The rows of a group lie close to one hidden flat surface of 10 dimensions, which passes through zero. Surfaces can cross.
(in the rows, 128 means zero)
Known rows, each followed by its group:
[143  92 109 158  98 117  90 100 121 160 148 138 176 107 107 108 117 154
 131 100 144  90  79]
U
[164 122 132 108 163 103 123 125 153 162 133 117 103 140 167 114 181 151
 179 141 180 183 111]
E
[171  96 138 125 139 134 134 105 167 142 138  90 131 141 175 127 156 182
 152 168 196 160  88]
Q
[ 83 146 146 121 137 101 125 119 135 152 113 116 134  64  96 109 178  76
 147 132 165 123 135]
K
[136 179 127 111 187 130 146 135 156 135 129 126 132 107 128 155 114  82
 127 126 141 160 145]
D
[106  80 135 124 114  73  48  86 100 140 124 150 161 106 142 129 185 104
 147 124 125 131 113]
U
[165 114 134 125 123 216 186  92 145 187 133 140 159 120  91  91  95 201
 127 106 149  89 134]
U
[116 157 172 103  88 115 112 138 124  61 112 139 117 128 125 158  95 123
 111 146 124 138 201]
B
[ 90 111 112 124 198 155 116 125 121 147 154 124 178 114 138 146 133  94
 110 114 107 128  72]
W
[ 61  93 134 133 166 137  86 139 135  95 143 114 150 134 143 133 121  96
 116  97 111  86  97]
K
[136  84 137  85  88 183  95  73 114 148 134 135 155 133 127 115 137 183
 106 136 110  73 143]
U
[153 143 138 103 166 128 130 131 108 151 141 148 133 153 148 170 117 120
 123 157 129 206 116]
K
[148 124 103 135  97  62 106 135  82  88 146 146 145 141 162 168 137 130
 111 159  84 190 106]
B
[124 181 150 115 169 106 180 172 148 105 122 152  90 133 127 107 136 125
 170  94 138 175 187]
B
[102 129 111 168 115 154 197 140 126 100 135  97 132 137 140 137  99 128
  78 152 107 121  88]
G
[164  91  75 179 135  90 105  87 113 199 152 174 134 143 143 118 126 107
 140  75 117 144  67]
D
[171 135 107 124 136 178 171 110 132 179 155 125 155 117 112 115 112 172
 112 132 138 121  92]
B
[142 137 107 112 102 139 174 155 146  61 146  76 126 126 159 104 154 206
 112 174 125 114 111]
U
[118 111 102 132 147  68  88 101 128 157 160 144 150 103 152 108 175 106
 151  90 142 143  82]
E
[108 100 163 100  70 131  87  83 100 189 139 134 143 109 100 102 140 149
 127 146 170 112 111]
D
[177 146 123 117 107 122  91 120 123 157 109 127 107 136 127 168 110 105
 116 172 140 150 132]
D
[208 140  84  81 140 165 117  70 147 187 127 124 114 132 165 149 144 119
 110 150 102 129 148]
D
[140 132 120  93  95 125 140 155 112  65 133 121  81 177 172 120 141 179
 122 155  81 139 159]
D
[180 125 130 133 102 136 176 124 114 116 125 146 109 178 156 148  96 178
 116 148 114 180 144]
Q
[145  96 105 168  93 166 155 107 142 102 124 130 152 133 124 113  99 165
 111  98  95  68 134]
D
[134  87 124 149 126 135  63 110 106 157 155 176 163 158 117 147  61 123
 112  74 114 108  97]
G
[143 143 139  86  98 117  85  88 126 201 118 151  72 134 126 126 130  82
 131 129 151 132 162]
W
[104 139 168 121 126 182 148 124 108 140  91 161 138 124  76 157  76 100
 105 123 105 117 193]
Q
[175 149 108 170 111 149 143 153 127 162  80  96 101 125  85 148 115 116
 131 175 142 112 114]
E
[ 99 152 176  94 118  86 176 143 132  72 133 145 105 121 142  99 158 164
 163 122 153 180 193]
W
[118 116 115 134 113 134 157 103 139 141 186 121 183  98 126  95 117 178
 107 114 158 106  64]
W
[146 117  80 150 145 131 110 149 126 147 107 105 128 105 102  88 192 138
 170 118 103  80 103]
E
[ 92  90 178 136 138 137 106 135  80 148  99 176 120 179 125 151 104 104
 139 107 106 159 152]
D
[ 69 141 147 125 163 175 153 125 143 125 148 103 175  92 110 152  88  87
  73 139 143 105  94]
G
[104  62 149 160 145 190 100 136 110 129  93  98 170 151 114 162 115 132
 116 164 118  94  89]
U
[ 50 133 131 170 137  80 119 158 156  73 130 118 128  92 109  90 145  89
 152  66 141  82 131]
K
[144  97  96 129  56  71  91  87  95  89 144 145 128 151 182 143 145 143
  98 142  73 136 123]
B
[173 122  86 123 109  84 101 117 112 127 110 145  82 154 168 132 177 118
 151 126  75 152 155]
W
[119 127 109 192 120 117 122 140 156 132 142 118 155  91  79 105  88 120
 132  88 167  71  82]
Q
[111 165 113  72 126 124 184  99 140 121 197 138 130 106 162  98 140 147
  93 110 124 141 127]
G
[141 140 110 165 174 146 150 186 137 135  93 107 124 112  79  95 158 137
 181 111 129 100 122]
E
[ 61 153 145  65 153 113 129 125 123  81 156 127 125 124 174 152 149  90
  88 143 106 161 148]
U
[165  90  72 194  80 115  81 100 117 146 130 126 161 129 126 152  91 110
  97 123 102  83  65]
W
[124  97 167 128 115 154 139 136 164  60 143 128 152 147 138 100  91 218
 147  93 158 100 154]
E
[165  89 137 126  79 146 121  92 159 108 127 102 130 146 163 122 127 193
 130 151 155 107 133]
Q
[183 145  63 116 140 118 100 137 119 181 134 126  61 172 157 126 144  98
 134 126  92 131 106]
W
[106 108 122 141 118 155  97 166 126 107  98  56 129 127 114 138 148 131
 117 192 133  74  87]
K
[216  87  85 196  97 104  95 128 123 181  72 121 103 144 109 120 165 137
 189 138 136 113 104]
K
[ 93 128 140  86 204 185 136 197 102 134 148 102 101 193 148 133 127 145
 125 152 105 157  82]
D
[ 95 170 147  83 165 140 148 128 110 156 133 157 130 102 103 128 136  84
 120 113 112 156 169]
Q
[ 81 107 132 128 202 132 114 161 146 119 123 147  96 153 140  89 161 106
 187  40 104  99 155]
Q
[101 182 140 102 176 158 224 150 119 187 147 137 111 106  93  95 142 119
 131 119 143 162 130]
K
[116 128 123 149 175 112 122 147 120 147 128 123 146 116 118 143 143 102
 144 129 142 158  85]
B
[160 160 111 135 133 122 160 129 161 159 143 108 136  84 100 100 131 147
 145 130 188 123  97]
Q
[107 120 133 141 188 152 130 181 101 131 109 139 105 176 128 149 122 103
 143 117  86 153 123]
Q
[ 95 118 163 120 119 102 121  89 115 166 138 170 147 108 117 120 134 101
 139 101 154 151 141]
G
[116 165 141  70 139 172 151 155 110 110  82 107  88 133 117 141 159 108
 112 180  80 128 195]
E
[ 83 167 121  86  89 131 185  97 105 141 185 144 127 100 131  97 129 127
  70 126 109 127 122]
K
[117 130 111 168 173  49 139 138 113 127 149 181 136 127 149 123 150  90
 164  67 110 193 104]
W
[ 78 109 129 140 153  80  57 122 127 128 130  91 180  75 124 146 184  74
 134 164 162 126  61]
W
[114 148 133 110 155 118 150 129 132 131 149 142 124 122 136 124 132 116
 132 108 132 153 132]
E
[106 148 149  47 105 159 144 107 133 101 165 124 131 123 146 109 133 174
  92 143 123 116 164]
G
[148 163 128 116 159 132 155 194 112  90 136 119 115 157 133 147 109 157
 129 155 114 181 126]
B
[174 185 127 127  99 110 135 165 143 123 106 149  69 126  84 107  95 131
 160 103 143 121 195]
U
[144 144 122  86 114 123 163  96 136 166 196 171 129 120 135  71 123 184
 127  76 142 137 126]
G
[142 150 138 112  91  93 106 123 110 128 107 173  54 176 144 149  98  83
 125 108  98 155 198]
W
[135 151 107 118 121  75  50 162 153 117 143  93  92 121 131 115 138 110
 149 136 172 106  90]
B
[159  86 109 171  95 108 111 117 149 112 169 122 152 141 148 108 100 190
 138 102 163 107  69]
E
[161 152 130 112  98 112 182 123 107 126 121 174  82 154 140 116 130 148
 138 117  98 183 186]
K
[162 141  97 160  74  94 120 164  79  97  79 149  89 151 107 148 130 117
 135 149  64 138 166]
Q
[124 131 155 163  68  45 127 146 113  70  91 161  94 127 118 114 148 135
 175 120 138 161 195]
D
[166 135 108 130 197 128 135 145 133 214 112 132  91 143 121 102 180 113
 192 111 144 161 112]
W
[111 143 177 118  91 104 118 143 145  42  93  99 124 112 132 157 135 133
 130 189 159 142 185]
Q
[ 77 153 172  71 191 142 106 158 128  85 135 143 133 139 137 154 114  99
 127 111 115 151 176]
G
[107 136 125 173 164 113 149 124 156  78 105 142 155 105 126 145 119  78
 139  83 108 125 166]
D
[ 59 125 169 117 133 142 137 160 120  44 152 117 172 123 130 136  96 156
  99 130 120 120 128]
U
[156 109  87 196 134 102 108 163 120 141 127 118 122 147 118 128 117 124
 147 118 131 117  59]
U
[115 100 121 140 151 124  51 155 116 132 160 126 155 147 117 136 100 128
 131 111 133 110  59]
G
[173 113  91 123 165 157 128 119 143 186 156 127 136 145 140 107 134 160
 138 102 130 119  76]
K
[134 119 112  77 109 134  72 117 107 146 135 126 102 154 145 132 144 120
 109 141  96 105 129]
U
[131 122 126 117 159 147 140 107 160 170 170 126 163  96 120  88 135 158
 142  91 172 106  89]
E
[154  69 106 122 119 183 125 109 109 189 130 119 121 165 132  90 158 187
 141 126 107  90  93]
D
[147 123 125 164  98 125 119 128 137 127 118 102 147 113 110 142 107 140
 123 161 161 114  93]
Q
[160 146 115  97 154 115 143  96 133 194 142 161 101 119 135  99 167 118
 155  97 132 157 144]
W
[137 149  95 144 149 100 162  92 146 186 171 140 142  92 140 118 127  93
 111 103 156 154  71]
U
[147 122 131  72  87 121  35 109 127  94 150 136 143 130 138 132 112 157
 115 124 118  93 155]
G
[175 184 136 131 139 105 181 157 165 103 132 141 112 109 110 115 104 163
 162 105 170 166 174]
K
[ 59 125 138 119 168 153 166 121 150 124 154 105 151  98 132 100 144 112
 113 105 138  98 103]
B
[134 121 105  78 116  85  87 103 118 134 157 107 107 137 198 137 193 121
 112 176 122 160  92]
E
[158 175 115 160 134 126 202 132 163 127 110 136 120  99 103 125 107 116
 133 114 144 140 158]
G
[ 85 173 111 106 122 114 130 139 124 107 161  95 147  74 116 130 130  91
  77 157 131 112  92]
E
[123 159 158 100 108 101 106 155 147  89 134 104 132  89 100 108 141 160
 153 149 181 117 152]
G
[205 152 129 141 122 148 122 163 136 157  95 129  96 148  83 139  87 154
 163 141 158 134 159]
B
[152 130  63 169 115  69 137 150 118 109 189 131 127 144 161 110 122 152
 121 103 104 142  51]
B
[125 101  89 142 118 101  87 125 148 108 140 102 126 113 145  93 171 135
 142 108 124  77  93]
K
[164 122  98 223 101 101 157 160 139 120 120 141 123 135  95 113  74 143
 145  86 144 112  96]
B

New rows, each followed by its group:
[125 117 132 159  79 163 183 144 128 118 130  91 128 132 108 104 106 189
 107 159 151  94  97]
G
[139 102 115 172  83  94 115 128  96 188 166 164 130 148 104 108  90 148
 130  96 154 138  56]
D
[142 101 132 117  73 162  78  97 112 134 112 108 139 143 123 166  97 136
  84 184 116  91 124]
D
[ 97 136 158  95  96 171 178  81 142 125 186 146 176 100 118 102  76 178
  75 102 155 104 128]
W
[166 129 116  96 176 129  47 152 117 197 134 138  95 170 131 146 123 103
 157 125 138 149  98]
B
[132 142 121 183 150 144 150 204 132  99  90 107 106 144  87 127  99 131
 156 117 121 109 126]
Q
[153 157 101 153 143  99 171 152 114 138 138 157  96 145 128 126 114 112
 136 103 109 170 123]
E
[161 110 127 129  82 132 108 148  99 149 124 119  97 169 120 121 118 176
 134 159 136 129 100]
D
[138 141 148  71 135 121 132 112 144 120 130  94 126 110 165 133 186 154
 135 196 171 170 136]
Q
[146 122 124 100 126 147  90  94 130 175  70  91  88 131 147 169 174  69
 119 197 117 125 149]
U
[151 165 155 105 123 143 138 155 169  42 134 106 143 120 127 151  81 172
 118 153 159 126 169]
K
[100 169 167 109 138 132 143 145 136  58 106 136 129 123 130 179  81  85
 100 139 114 152 202]
D
[ 91 129  98  83 185 113 124 114 141 132 170 101 145  95 173  94 221 121
 132 120 117 126  88]
D
[164 138  98 147 148 155  87 147 146 157  82  75 117 108  93 149 147  88
 140 176 137  86 103]
W
[146 153 148  90 118 196 112 171 142 126  97  92  98 133  77 121 102 159
 131 161 141  68 165]
U
[124 121 151 139 110 127 125 103 126 122  85 169 136 108  93 117 129 120
 158  88 111 105 210]
E
[ 95 121 121 103 184 145 115 157 149 138 145 111  84 161 153  93 158 114
 149  94 124 102 109]
B
[ 64 132 162 125 178 147 178 101 146 129 149 116 186  87 136 149 122  93
  97 139 157 154 104]
U
[105  94 154 217  81 129 173  99 133 105  63 119 178  79  82 134 122 121
 131 136 143  98 148]
B
[145 146 158  99  96 176 158  81 163 149 105 108 142  80  96 125 128 150
 115 160 169  95 176]
U
[143 116 112 155 107  82 148 155 128  55 149 143  90 184 182 121 117 170
 140 105 104 161 135]
Q
[116 136 156 143  86 108  89 100 135 130 128 161 141 108  95 150  57  86
 111  93 158 108 155]
B
[105  69 140 143 106 125 101  77 115 172 150 129 181 113 127 116 137 147
 124 124 160 119  71]
W
[104 105 144 119 128 110 106  84 101 158 148 188 141 140 140 135 113  99
 121  79 111 154 147]
G
[163 109  95 178  77  83  91 114 121 123 138 128 144 126 133 141 106 133
 117 136 133 122  81]
K
[170 164 111 114  77 140 127 148 134 119 118 122  53 171 129 133  76 130
 102 141 110 105 168]
W
[ 98 116 142 177 140  85 143 163 106 116 107 138 110 147 133 134 140  99
 159 120 128 170 117]
G
[164 173 157  68  98 135 103 126 130 121 123 130 117 119 111 150  99 146
 118 168 149 140 188]
B
[154 158 105 120 141  84 116 134 130 170 138  91  97 120 151 149 165  94
 126 192 169 181  64]
E
[ 97 124 148 110 148 143 128 128 155 111 149 103 151 118 147 128 122 138
 118 138 158 124 106]
Q
[124 135 111 110 127 100 159 126 135 126 159 132 113 116 150  70 185 166
 155 102 127 138 124]
D
[171 188 101 135 143  77 155 173 141 133 154 128  99 121 123 116 124 133
 151 127 164 173 104]
D
[150 101 109 117  92 135 144  98 116 174 157 134 121 140 141  89 150 180
 124 125 125 120  95]
G
[113 101 115 136 146  77  81 125 123 115 119 139 141 111 136  99 200 118
 180  93 116 118 128]
E
[109 143 156 100  89  65 113  87 143  90 150 117 160  77 157 148 146 116
 107 171 185 169 133]
Q
[137 150 121  88 145 117 132 131 137 147 164  97 108 142 173 143 143 130
 109 181 164 177  72]
E
[117 193 167  66 176 135 135 170 137 114 137 110 131  91 107 143 132 123
 132 169 165 167 151]
B
[169 146 108 137 103 140 160 159 107 122  93 116  70 166 129 151 118 134
 117 169  89 143 152]
E
[ 60 145 162 113 161 173 172 153 124 165  87 101 102  95  78  92 181  88
 145 140 134  96 154]
K
[132 121 113 182 132 138 177 177 116  78 125 132 101 192 148 150  71 139
 108 116  86 147 117]
U
[ 80 109 112 177 128 129 172 163 150  69 123  98 111 138 139  91 141 137
 132 105 115  89 113]
B
[153  93 107 141 166 150 184 119 126 147 115 111 127 157 169 121 189 164
 153 148 112 162 104]
U
[ 54  97 143  77 105 119 114 108  92 120 188 142 140 138 160  86 167 164
 110 114 111 127 101]
D
[147 160 134 112 121 111 115 149 126 144 139 182 113 123  82  88 105 151
 171  60 142 120 172]
U
[168  99  76 104 115 157 126 106 107 158 150 135 110 164 162 100 159 165
 114 119  63 100 107]
E
[145 166 142 142 120 141 185 173 144 136 137 133  82 152  98 103  72 159
 141 102 168 138 138]
W
[165 137  80 127 123  94  86 153 136  82 120  92 101 137 159 139 164 130
 135 157  98 122 113]
G
[136 116 104 104  79 114 149  73 130  98 159 113 135 121 190 132 158 148
  82 166 103 133 120]
U
[120 129  94 128 119 142  93 160 112  99 130  86  86 181 163 183  88  78
  65 172  77 112  89]
U
[174 130 108 102 123 118  80  91  90 193 172 167 167 132 130 169  92 123
  95 139 122 173  77]
B
[105 109 150 167  51 116 137  91 115  83  75 119 138 109 128 166 116  89
  86 174 109 118 165]
G
[166  85  89 159 147 155 142 168 110 181 136 113 102 184 128  88 150 189
 167 121 116 117  55]
D
[ 89 119 174 161 120 158 155  74 130 173 142 180 187  97  75 142  31  92
  89  73 164 116 138]
G
[175 114  61 147  88  60 161  81 112 168 178 162 106 138 178  85 168 149
 126  95 102 160  82]
G
[133 119 153 121 104 187 126  86 123 181  91 141 141 117  91 156  89 104
 100 144 125 100 160]
E
[102 117 126 140 158 129 148 142 139 135 165 100 178  95 120  99 143 161
 133 129 171 126  46]
W
[ 76 156 163  88 167 115 112 120 164 145 137 138 111 100 117 103 138  74
 146  79 167 120 167]
B
[138 181 127 109 139 105 165  94 155 168 153 146 126  77 115 110 129 101
 132 105 170 146 144]
U
[146 175  85 148 219 130 150 192 151 186 144 105  98 133 106 111 129  92
 163 107 151 143  63]
W
[112  95 154  98 118 198 146 101 114 113 138 148 133 179 152 150  74 155
  80 122  84 115 161]
Q
[160  82 114 109  80  93 101  64 149 126 186 150 146 135 184  88 146 201
 135  94 151 123 105]
E
[127 126  95 169 141 108 122 143 108 131 143 141 105 175 160 168  84  71
  91 117  90 150  83]
U
[167 175 130  61 135 160 205 126 130 133 164 150 101 145 154 110 121 192
 114 132 114 171 172]
K
[ 67 134 169  78 135 172 147 103 128 111 137 122 151 116 134 145 114 112
  81 146 121 122 159]
G
[121 156 131 128 179 154 158 160 132 151 158 138 141 132 110 129  81 130
 124 103 148 145 101]
B
[118  99 133 158 112 125 129 153 139  85  72 112  73 161 140 115 159 124
 167 120 109  97 177]
B
[ 68  98 190 103 138 137 113 150  64 181 144 171 108 181 114 116 118 139
 147 115 135 173 116]
D
[155 192  95 137 117 121 182 184 159  94 138  69 111  80  95  92 137 165
 130 160 159 101 107]
E
[125  73  99 202 150 135  85 156 136 134  98 107 134 148 115 122 125 113
 160  97 121  72  75]
K
[136 113 154 147 148 170 135 101 102 216 132 197 137 164  99 157  43 100
 112  84 133 153 123]
D
[154 108 145 139 181 158 121 121 105 207  97 156 126 160 115 162 122  99
 152 134 127 177 122]
K
[161 125 125 149  55 124  64 138 121 120  98 124 111 132  83 139  85 127
 126 138 132  73 150]
U
[115 179 137 101 149 181 140 183 153  98  99  53  90 126 109 159 101 101
  97 200 149 100 137]
U
[175 136  86 126 147 119  51 172 141  88 143 107 132 145 131 142 103 139
 137 123 110  95  99]
G
[120 148 116 104 177  99  97 141 138 167 165 137 115 121 135 114 144  95
 147  97 152 152  90]
B
[153 154 127 175  85  75 156 113 107 153 128 173 126 110 100 136  94 107
 121 121 147 176 130]
K
[173 133 106 103 149 175 157 110 139 201 132 130 102 145 129 105 142 146
 134 122 122 120 125]
U
[ 79 141 128  93 196 154 125 176 132 118 130  90 137 102 115 110 176 114
 140 136 123 107 106]
E
[174 156  71 154 131  39 151 120 143 147 140 121  90 110 172 112 196 100
 157 135 142 181  96]
U
[143 112 105 112 122 133 132 116 131 119 126  87 123 131 171 123 192 152
 123 178 117 131 106]
U
[163 153 130  89 188 165 160 133 123 218 118 124 108 128 112 124 171 134
 158 165 149 176 116]
K
[ 95  92 168 149 137 115  88 153 100 138 102 138 129 149 109 132 131 122
 164 125 147 146 122]
G
[ 68 184 148  48 129 122 117 139 147  88 192 110 155  68 114 107 122 130
  95 125 161 105 128]
U
[ 86 141 144 133 117  90 120  97 139 120 145 134 170  69 115 135 127  92
 114 122 161 126 123]
B
[ 81 136 149 112  89  80  76 101 123  93 130 109 157  77 130 162 133  72
  88 175 146 131 124]
E
[106  55 124 149 114 160  79 114 100 116 119 102 180 146 143 156 127 138
  98 159  95  88  74]
W
[135 104 137 185  86  95 116 109 128 136  60 162 101 122  97 111 147  97
 176  91 118 104 191]
K
[139 141 104 120  82  71  86  96 108 148 118 140 124  84 115 116 175  94
 135 137 114 117 147]
Q
[147 147 118 152 100  85 151 140 105  96  98 179  90 146 125 122 132 117
 155  91  81 153 200]
E
[162 121 122 197 119  95 174 175 133  87 121 147 140 127 102  85 127 206
 189  91 148 143 128]
U
[ 52 114 138 130 177 142 208  98 129 125 143 128 170  91 145 104 179 116
 119 106 111 137 115]
B
[127 159 146 112 142  94 137 144 126 119 110 133  97 131 140 150 144  97
 141 155 137 186 158]
E
[209  77 122 130  81 152 130  64 128 175 117 134 125 166 161 138 124 187
 123 160 136 139 125]
Q
[169 116 115 190 133 130 170 153 139 143  85 123 112 136 104 108 144 146
 178 121 135 130 131]
B
[150 108 121  93 100 147 108  80 112 176 127 122 135 128 139 130 154 134
 110 161 122 115 128]
K
[174 121 129 110 143 168  99  99 144 216  85 100 129 101  99 131 169 117
 156 170 168 111 123]
D
[164 149 107 129  81  81 131  90 143 109 131 145 125 100 141 121 137 132
 124 125 130 129 162]
D
[121 146 133  80 120  89  81  89 137 131 154 145 147  84 135 119 157 109
 131 115 146 132 147]
G
[153 107 133  93 172 166 132 125 127 170 115 124  98 171 154 120 166 152
 155 141 119 148 137]
E
[206  90 103 175 133 127 115 155 136 158  70  95  88 166 130 116 179 163
 198 156 143 128 108]
Q
[142 122 144 121 126 177 155 162 118 106 111 137 100 185 122 126  93 180
 135 122 105 122 166]
G
[174 161 111 147 138 138 181 152 140  87 117 160  97 159 132 136  74 137
 130  91  87 143 185]
G
[167 139 142  86 163 153 136 139 150 115 113 127 108 150 149 130 142 163
 160 131 130 151 178]
K
[129 106 138  78  98 102  99  80 108 172 130 140 113 121 147  94 207 142
 154 137 132 137 144]
D
[150 135 131  97  56  85  49 136 114  79  95 117  88 130 121 127 155 134
 143 161 116  97 188]
U
